The same things were measured in two ways. Each way mixes the same 8 hidden numbers, adds some noise and spreads widely along 5 directions of its own, which tell nothing about the thing.
Some things both ways: the first way, then the second way.
[ 21  11   6 -31  21 -46  -6  27 -19  17  26  10  37 -24  16   4]
[-14  10   1  12  -4  16 -10  -9 -14  -8  -8 -31  45  -6 -13  27  17 -10
 -16 -14  23  -5 -21   1  -7]

[ 17  -7   4  25 -38  17  12 -32  16 -13 -16   5  -1  -4 -23  18]
[  9  15   2 -14  27   4   9   6   7  10  14   7   9  17  -6  21 -24  14
  14  -6  40  -4  16  16  19]

[ 29 -22 -10 -12 -50   7  -4  -7  22  53 -30 -15  -3  19 -23 -28]
[ 24  19  -8  -2 -19 -18   1   5  -4 -34   3  22 -17 -16  10  -8   3  37
  -9  -3  11  38  24   3 -49]

[ 20  10  10 -31   5  16  -2  -6  15  12 -10   2  -8  21 -15 -12]
[-17  18 -24 -10  -4 -15  20 -31 -14 -35 -27  27  -3  -4  -3  33 -36  65
   4 -38 -18   6  -5   3   0]

[  0   5 -27 -38 -13  -6 -24   3 -29  26 -21  16 -33 -17  -8 -10]
[-14   6 -19 -35  22   2  16 -28  -7   2 -32  13  14  12 -13  48 -36  34
  16 -26 -20 -12   4  11  30]

[ -2  -3 -14  -7 -43 -14 -19  17   6  52  -1   4  18  -5  -3  -3]
[ 48  36 -16   1 -27   3  -3  -2 -22 -31 -11 -10  22  12 -15  25  26 -29
 -24  -6  28  15  -1 -20 -35]

[ -5 -25  56 -18  64 -62  29 -19  42  15 -26  18  51  43   0  11]
[ 35  -9  26  70 -13  -8  12  26  18  -4  59  10 -26 -19  13 -73  10 -31
 -27  12  33  17   1 -30 -41]

[  8  34  -5  -5   5  -4  23  -9 -19  -1  11   5  -2 -13 -15 -13]
[ 30  17 -19  -3 -14  11  -3  -2  -4 -12 -18   1   4  -5  -9  18   3 -18
 -15  -7  14  13   0 -12 -26]

[  1  13  10 -35 -21 -10   8   8 -18  28 -20  15 -20 -22  17 -12]
[ 44  -7 -31  18  14  37  10  13  -5   0   8 -10   0   2 -26   4 -10 -27
 -33  -8   6  -9 -42 -19 -26]

[ 29 -19  20 -11 -24 -11 -24  -5  16   9 -37  11  12  -4 -41   1]
[ 23  28 -13   2 -20   1  22  -1  -4 -11  26  -5   8  20  -9  -7  20   0
 -25   6  40  29 -10  -7 -22]

[  4  22   3   6 -41 -15  17 -31  -2  12 -57   9  22 -14 -53 -41]
[ 28  -2 -39  -6  19  28  -3  20  15  17 -18  24 -53  -3 -14  26 -42 -23
   0 -14  12   0 -10  13 -11]

[ -5   0 -23  13 -27  24 -34  -1   9 -29  29   9  21 -16 -16  32]
[-20 -26  10  13  45   9 -10  21  13  32   6   0 -18  -5  -1  -3 -17  -3
  17  -6 -16 -26  -2  19  15]

[ 29 -18  -9   7  12  -1   5  40 -47  18  40  11 -52  19  17   5]
[  6 -10  -4  21  77   7  -2  56 -14  28  29 -18  -9   9  -1 -28  17   9
   2  -9 -34 -17 -20  22 -38]

[-31  16   9   5 -38  19 -13   8  -1  -2 -27   7   4  11  10   1]
[ 12 -11  17   7 -49  -5  -6 -28   7  -1  -4 -13  19   3 -11  -5  34 -36
 -18  29  -1   6   8 -20   0]

[ -6 -16 -11  12   0 -46  -8  24 -24  44   4   9  22  16  10  -5]
[  8 -13   9  17  -7 -18 -20  -1  -6   3  -4   5 -27   0   3 -10   5 -11
   4  -2 -23   3  19  17 -23]

[ 30 -17  15  45  14 -10  17 -22  33  22 -15  -7  26  77  -9  14]
[ 47   4  -1  31  17  -5   8  35   7 -11  26  11 -19 -21   1 -35  14  12
 -20   1   0  23  10 -10 -71]

[ 33 -43  43  51  11 -37  17 -27  34   7 -23  19  33  48  -4  19]
[-11  -8  14  13   5 -12  13  -2  11  19  38  11 -26  22   3 -18 -18   8
   7   4  21   0   8  21  22]

[ 33   9 -16 -19 -32  22  -5 -17  17 -14  33  -2  31 -29  -3 -17]
[-15  -1 -10  15  26  23 -12  22  20  -9  -8   2   7 -36 -13  34 -24  34
  -6 -24  31  -7 -12  14 -24]

[ 25  27   0  14  -8  45   8   9  -8 -38  49   8 -17 -16 -35  14]
[  0   7 -12   6 -20 -11  -6  12 -15   3   4  -1 -38  11  15 -30  24 -31
  -7   5  -7  23 -14   2 -16]

[-29  64  11  13  -1  35  38   8 -10 -21  34   5  11   9  12  -7]
[  3  -4   1  27  17  25 -22  25   2  11 -21 -24  15 -18 -10  14  17 -61
  -6  -7   1 -28 -24 -22 -12]

[ 11 -16 -11 -30 -13 -30 -13  35 -19  69   0   6  -1   9  16 -26]
[ -1   9  -2  -1 -12  10  -6   3 -11  -7  -8 -27  34  -2  -2   0  41 -24
 -16   9  -2   4 -18 -17 -12]

[-15 -11  16 -10  26   8  18 -10   3 -32  -8   3   0  22 -29   3]
[  5   1  16   1 -23 -17   3   6   4  -5  22   7  -7   3  17 -35  18  -5
   2  24   5  12  15 -14   7]

[-28  -6  -2 -20   5   9  -8  14 -11 -16  16  14  -7   1  16  14]
[-16 -33  35  31 -17 -28 -16  -7   6   8  17   9 -28 -12  18 -38   1  -2
   8  13 -27  -4  23   6   3]

[-19 -47  -8   9  -6  26 -13  12 -10 -24  -1   0  -5  38 -18 -17]
[-17   1  22 -23 -12 -10  -8  17  12   1  13 -16  22  15   4 -12  45   0
  10  45   0  -8   8  -6  25]

[ 31 -33  11  19   0 -26  -6  -5  23  30  -4   5  20  41  19  23]
[ -3  19  10   7  53   6  13  12  -3   1  19 -13  50   7 -15  28  -4  40
   5 -22  30 -16   3  11  -3]

Other things, the second way, with their names:
J967: [-16   8  19 -14 -23 -27   7 -20  -1 -10  16  11   1  17  18 -11  -3  26
  14   9  13  13  26   9  27]
J593: [  6  17 -31 -25 -69  -4  -3 -37 -24 -36 -41   7 -10  12  -4  25   5 -25
 -12   1 -13  11 -19 -22  13]
J73: [ 20   3  13  14  -5 -24   2  17   5 -14  25  15 -20   2   5 -22  12  17
   1  12  -1   9  22  -2 -27]
J799: [-31  -5 -18  -4  13   7   6  -7 -19   9 -15  -6  -8   6   7   2 -15  -7
   5 -21 -29 -12 -34  -1  25]
J476: [  0   0  -8  22  -7  -8  12 -30 -14 -20 -26  13   2 -28  -1   3 -16  17
 -12 -36 -29  14  -5 -15 -29]
J363: [-10  -5  18  -1 -27 -30  -3 -24  11  -9  -3  31 -31  -2  15  -2 -29  14
  20   0   7   6  37   8  25]
J634: [ 10 -10  -3   5   6   0  -5  33  -3  11  19  -3 -29  -1  15 -43  23 -18
  -4  20 -19   7 -13  -3 -19]
J845: [  3  -3  -1  -7  13  10   1   9   1  -6   4   7   5 -15  11  -6 -26  19
   5  -1   7  -1   4  -4  11]
J865: [-35 -11  29   0  12 -13 -15   7  14  22  -1  -1  -7   8   9   2   0 -14
  30  10   0 -24  16  12  39]
J11: [  9 -21  29  34  44  38 -19  43  23  24  21 -31  44 -35  -3 -11  11 -35
  -8  11  29 -28  -4 -15 -10]
J125: [  5   4  -5  10  -6  10  -5   6  -6  -7  -2 -12  12  -6  -3   4  12 -19
 -11   0   8  -4 -15 -13 -10]
J907: [ 28 -12   8  26 -22 -27 -11 -10 -16 -19  -2  26 -44 -11  17 -26 -19  -4
   0 -12 -26   8  24  -2 -25]
J556: [-27   8   4  16   8 -33   9 -19  -3   0  -9  32 -36  18   1  22 -37  27
  26 -37  -7 -10  17  23  16]
J216: [ -4 -13   0  -1  49   8   3  -2 -13  -6   7  10  13 -18   6  10 -54  61
   8 -34  -6 -11   9  23   2]
J184: [-31 -18  18 -12 -21   0   2 -36   3   6 -10 -10  29   7  -1   4  -2  -7
   8  16 -16 -21  -4 -12  57]
J564: [ -9 -15  17 -22 -44  -3 -11 -16  18  19  -5 -11   3   1   7 -21  35 -37
  -1  44  -7  15  12  -7  21]
J644: [ 19  12 -42 -23 -41  -5   6  -9 -26 -23   3  14 -48  40  -5   5  -8  -6
 -12   1  -7  11 -29   3   4]
J372: [-40   3  51  11 -21 -29 -16   5  18  13  12 -11  14  -9  30 -32  44 -23
  20  27  19   8  32  -2  21]
J189: [ 20   5  -2   1  -2  -8  -7  21  -9   4  13  -2 -23  19   8 -24  22 -35
   2  16  -4   1  -1  -5  -7]
J187: [ 13  22  22  26 -29 -26  -9  15  13 -30   8   6   6  -8   0  -1  34   4
  -5  10  28  12  26 -17 -34]
J457: [ -7  -1  15 -10 -48 -16   4 -34  17  -2 -15   9   3  -7   6 -12  18 -14
  -3  22  -4  24  22 -20  12]
J913: [ 25  26 -20   1 -49 -17  -2 -20  -2 -43 -25  21 -16   1 -20  40   1  12
 -16 -10  14  18   6  -9 -30]
J329: [ -7  11  -7 -37   6   9  15 -18  -2  12  -1  -7  27  37 -17  33  -8   3
  11   6  13 -15  -5   6  49]
J465: [ -7  13  -1 -14   7 -18   8   2   7  -6   4  22 -15  18   0  16 -14  38
  16  -5   8  -1  19  17  11]
J135: [-47   6  67  -8   2 -27 -23   5  15  17  16 -25  54  -5  24 -13  47  13
  29  28  34   5  58  25  26]
J812: [-19 -28  31  -8  -3 -11  -2  -5  15  22  17   6  -7  -9  28 -44  -2   0
  16  30 -16   4  26   1  33]
J765: [ 39 -11  -8  56  51   5 -14  50  -2  -4   9  16 -39 -35  -5  -9 -19   6
 -10 -34 -11  -7   3   8 -78]
J942: [  2 -18  13 -12  10  23   0  28  28  21  24 -23  28 -16   0 -32  34  -6
 -12  47   3   5  -6 -13  -4]
J495: [-24 -13  27  38   4 -27 -22  10  14   7   5  16 -38 -23  17 -17  -3  10
  14 -13  -1   6  29  25 -23]
J206: [ 15  -1 -10  -3  33   8  -7  20   0  13  -6   3  -9  -3  -5   4  -4  -2
   6  -6 -13  -5   6  11 -21]
J568: [-38  -8  26  -9  29 -13 -17   4  -8   9  -9  -4  15  -5  17  11 -11  23
  33  -9 -15 -24  20  21  33]
J624: [ 11   8 -17 -15 -13  -9  -8  -8  -9 -13 -17  17 -28  20  -9  28 -16   4
   7  -8  -7  -5   2  11   4]
J558: [-27   2  -2  -6   8   6   8  19  20  21   5  -8  -3 -13   9 -22  27   4
  -2  14   0  21 -11   3  -9]
J884: [-33 -13  29   7  20   8  -9  21  21  14   4  -9  22 -36  24 -21   1   0
  11  10   6  -5   6  -9  17]
J83: [ 11  21 -15  11 -17   3  -7 -16  -5 -36 -46   9  15 -32  -6  38  -8  -1
 -12 -32  11  10   3 -21 -31]
J706: [  0 -11 -13  23  31  14  -1  30 -29   5  27 -20 -11   6   1 -24   5  -3
 -13 -12 -16 -13 -45   8 -20]
J381: [ 19  -9  -2  23  75  27  -6  67  15  14  25   0  -7 -24  -1 -10 -17  12
   3 -10  11 -19  -8   4 -32]
J615: [ 16  -5  22   1 -27  15  -9   3  18  15   5 -27  41  10 -11  -3  40 -72
  -8  45  27 -15   0 -34  26]
J824: [  9 -24 -30  11  38  22  -4   7   1  24 -18  14 -43   6 -25  30 -50 -14
   2 -28 -23 -29 -21  20   1]
J900: [  2  -5 -42 -63  40  27 -19   5 -31  -7 -41  -1   4   7  -9  54 -40  38
  19 -19 -32 -24 -14  31  19]
J906: [-25  -1 -12  -1 -31 -17  -1 -26  -7 -16 -15  17 -34  -7   9   5 -16  28
  -1 -19 -13  20  -3  18  -4]
J747: [ -4  -5 -31 -29 -16  -9   8 -27 -18  -6  -9  28 -50  19   3   8 -41  35
   5 -12 -23  17  -2  32  14]
J633: [-17 -12  32  36  -1 -29 -11  -3 -12   5  15   6 -24 -12  28 -39  -1  -8
  11 -13  -8   2  19  10  -5]
J349: [-47  41   8 -32   4 -22  20   4  -4 -23   0  -6  40   1  22  -1  27  59
  16  -2  10  19   5  -4  14]
J740: [-30 -12  31  19  38 -12  -3  19  11  42  27  -3 -14  12  15 -27  -2 -11
  26   0   6 -14  13  26  24]
J441: [ 11   0 -10 -18 -29 -16  10 -34 -16 -19 -19  17 -10   9   1   3 -10  11
  -2  -4 -33  10   7  -7   5]
J752: [-44  32  20 -21  45  11 -22  34  -9  14 -17 -45  70   4  10  33  40 -10
  28  -6  28 -22  -2  10  24]
J305: [ 20  26  -6  -3   4 -16   5   2 -20 -22  15  10  -3  19   1  12  -9  29
   2 -14  24  11  17  16 -15]
J999: [  7   6  -7  -4   2  14  12   1  20   2 -11   4  13 -20  -6   5   1  -7
  -8   2  10  11   0 -19  -8]
J603: [ 34 -10  -9  39   6   0  -2  34  -8   2  15   2 -39 -18  13 -54  19 -39
 -21   2 -30  12 -17 -22 -55]
J994: [ 25 -14 -38   5  53  27   0  19  -4   8 -10  26 -42  -9 -12  26 -71  15
   5 -39 -12 -19 -14  20 -13]
J448: [ 23  22  -2 -14 -23   3   6  -1   4 -11   6  -3  18  16  -6   7  22 -17
  -8  18  35  10   6 -17   3]
J94: [ 21  25  -7  -9 -50  -9   1 -14  -9 -40 -15   1  18   0  -5   9  29  -5
 -19   8  13  21   1 -29 -20]
J454: [ -8  -1  41  -3 -35 -21   8 -22  31  14  16  -1  23   0   7 -23  30 -11
   3  38  22  22  42  -9  18]
J694: [-15 -17 -20   4  11  20  -5  -4 -23  24  -5 -17 -15  19  -4   3 -11 -38
  -4 -14 -20 -19 -44  12  23]
J81: [ 19   1 -10  35  17  13 -18  40 -11  11  11 -20 -16  14 -14   2  27 -46
 -15  -4   8 -17 -30   4 -33]
J992: [ 13  11 -22 -13  -1  11  17  17 -18  -3  27 -26  15  22  -4 -29  45   0
 -25  22 -10  17 -38  -9 -22]
J185: [ 32  48 -38 -16  -4  -5  10   2 -15 -25 -22  28 -28  17  -2  36 -26   2
   3 -34  30  19   8   3 -17]
J323: [ 17  20 -34 -26  -3  -6  19  -8  -1 -29 -20  27 -11   0 -13  30 -21  58
  -5 -16  -9  19   4   3 -26]
J201: [ 17 -15  14  25  -7  -5 -10  -6   0 -17   3  -6  18 -26  -8  -7  15  18
 -18   2 -12   5  11  -5 -41]
J355: [-19  -7  27   8  -8 -14   0  -7  11   7   4   9  -3 -12  24 -23  -8  -5
  15   4   4   4  21  -6  22]
J839: [ 14 -18  -5  12 -37 -10  14 -26  20 -12 -18  27 -26 -22  -7 -11 -13  -3
 -14   8 -36  10   4 -32 -10]
J249: [ 22  19  -9  -3   4  -3  -1  12   3  -4  -5  14 -12   3  -3  17  -7   0
   3  -8  23   8  17   4 -19]
J31: [ 27  30   5  11  30   0   5  30  13 -18  25  16   9   4  -8  27 -22  23
   8 -13  65 -10  21   2  -9]
J69: [ -8   3  11  -6 -19 -17  -1   1   9 -24  19  23 -18  -6  18 -12 -13  38
   9   9  17  11  17   4   8]
J870: [-20 -15  13  12  30 -15   2  -7  -3  14   2   8 -11 -18  10 -13 -18  44
  11 -24 -29  10  21  30 -19]
J488: [-14 -34  18 -23 -13  10   2 -13  20  27  23  -8   6  15  -1 -19  -7  -9
   7  43   1 -14   1   4  59]
J445: [ -6  10   3 -28 -11  13   7  -9   0   2 -10 -12  37   0   9   2   8 -18
   6  16  10   0  -2 -22  37]
J972: [  5  -2   8  -1  -4 -16 -13   5  -2  -3   8   8 -24  17   0   5  -4   2
  10   7   0  -8  14  16   7]
J286: [-21   8   4 -10 -15  10   8  -6   9   9  11 -19  30   5   1  -2  22  -5
  -7  14  28  11 -12  -3  16]
J920: [  7 -10   4 -15 -11  23   5  20  15  15  21 -35  36 -12   4 -43  52 -25
 -22  52  -1  15 -18 -28  -7]
J951: [ 15 -10  17  20 -10 -21   9 -17  -6  -5  18   4   2   7   2 -26   5   6
  -7   5 -16   3  14  -8  -6]
J687: [ 13   8 -35   9  53  -5  15   7 -13   3  -8  38 -55  24 -18  40 -64  32
  16 -55 -15 -20  -6  30  -8]
J32: [-63  -5  22 -14 -16 -40  15 -35  -4   1   1  21 -20  10  32 -19 -21  45
  33  -6 -27   5  17  14  56]
J986: [ 58  16 -37 -10   7  18   9  18 -22 -22  18  -1  -2  32 -25  16  -2   0
 -20   0  11  -4 -23  -6 -25]

Some of these things the first way, each followed by its name:
[ 26 -26 -19  28   7   1 -15   3   8  -5  45   4  20  25 -23  16]  J634
[-23   2  14  20 -35  34  13  -5   5 -12 -11   7  -6  25  -7 -12]  J865
[ 34 -13  -6   3 -18 -19 -16 -10  -3   2 -14   1  18 -17 -44   2]  J747
[  5 -35 -58 -45 -39  21 -60   1 -21  -8  11   6 -20 -32 -10   0]  J942
[-14  -3  22  44 -26   6   2 -15  23  -9 -37  -9  47  42 -47  -7]  J624
[-19   1 -27 -43 -17  28 -36  16  -2 -11  21   6   1 -16 -18  -5]  J94
[ 43 -19  14   2  12 -35   4  -7   3  23   0  14  16  12  -3 -11]  J286
[ -9  -5  -1   6 -61  34 -10  -2  23  18 -12   9   6  28  -3 -36]  J913
[ 16 -40  -2  13   2 -37  -8  -2 -11  19 -14  20   3  15  -4   1]  J329
[-15   9   5 -69  -9  12   5  24 -43 -17 -25   7 -50 -58 -32 -10]  J305
[ 59 -60 -28 -21  -1  12 -30   2  32  43  32   1 -14  46 -16  -9]  J349
[ 11 -22 -22 -50 -18  -8 -23   8 -30  27 -27  -1 -23 -16 -19 -30]  J920
[-42 -12  10  26 -40  -4  -7 -10  21  13 -43   4  39  36   1  -4]  J615
[-26 -44 -11 -36  -9  -4 -39  16  -3   6 -26  12  -1  10 -19 -11]  J73
[-23  26  -4 -25 -82  54 -17  13  16   7 -21  -8   6  -9 -29 -27]  J593
[-18  40  46 -14 -16  22  36  11  10   2 -32  -7  -6   6 -12   7]  J633
[  1 -24  35  18  29 -42  27   0   4  47 -32   8  -1  67  34  10]  J951
[  2  15   1  11   9  12  12  -6  -8  -2   4   4 -11  32  -5  15]  J441
[ 14  44  19 -10  -5  16  -1  -6  -7 -11 -42 -14  -1   4 -38  20]  J870
[ 13 -43   6   3  -2 -20   3  -8  -2  20 -22  21 -14  35 -10 -27]  J465
[  8  28   2 -41  26  17  49 -18 -10 -12  18  -4 -23  -6  -1 -17]  J884
[ 56 -13  14  22   9 -19   9 -20  13  27 -30   0  14  53 -39 -33]  J558
[ 16   8  25  55   2   6  43  23 -12  -7  54  17   4  29  25   0]  J81
[-12 -12   1 -16   4 -12  -3 -13 -22   3 -36  25 -29   7   1 -10]  J454
[-24 -14  19   1 -28  12  22  14 -20   4 -27   6 -22  11  -5 -28]  J972
[ 16 -25 -32  45 -41  -5 -26 -14  10  18  11   6  29  23  -4   6]  J564
[ 32 -11  13  -6   2  -4  -2  31   0   7  38  -1   7  -5   5  23]  J706
[  9  12  17  -5   6 -10  23   2   0  17   0   1  13  13   1 -12]  J125
[  6  24  41 -53   8 -20  59 -11 -19  25 -75 -25 -22 -13  -7 -14]  J216
[-17   1  -8 -11 -52  54 -24   5  26 -11  12   1   1   1 -21   3]  J372
[  7 -11  30  16  30 -10   8   0  -5 -49   7  10  31   9 -61   0]  J644
[-17   6 -11 -37 -11  -6  -4  -3 -24  28 -35  20 -33  -3   0 -35]  J457
[ -5  23   0 -20 -12  18  28  -7 -29 -10 -12  12 -41 -21 -23 -28]  J249
[ -3  -3 -10 -30 -39  15  -4  17  -9  28  12  16 -14 -21  17 -25]  J495
[-34 -12  17 -22  18  10  10   8  -4 -14  -7  14   2  32 -10 -32]  J187
[ -7  31   3 -28 -19 -13  15 -16  -6  -1 -47  -6  11 -38 -40  -9]  J994
[ -5  17  -9 -47 -22  -2 -10 -17  -4  27 -53   6 -14  -7 -23 -35]  J999
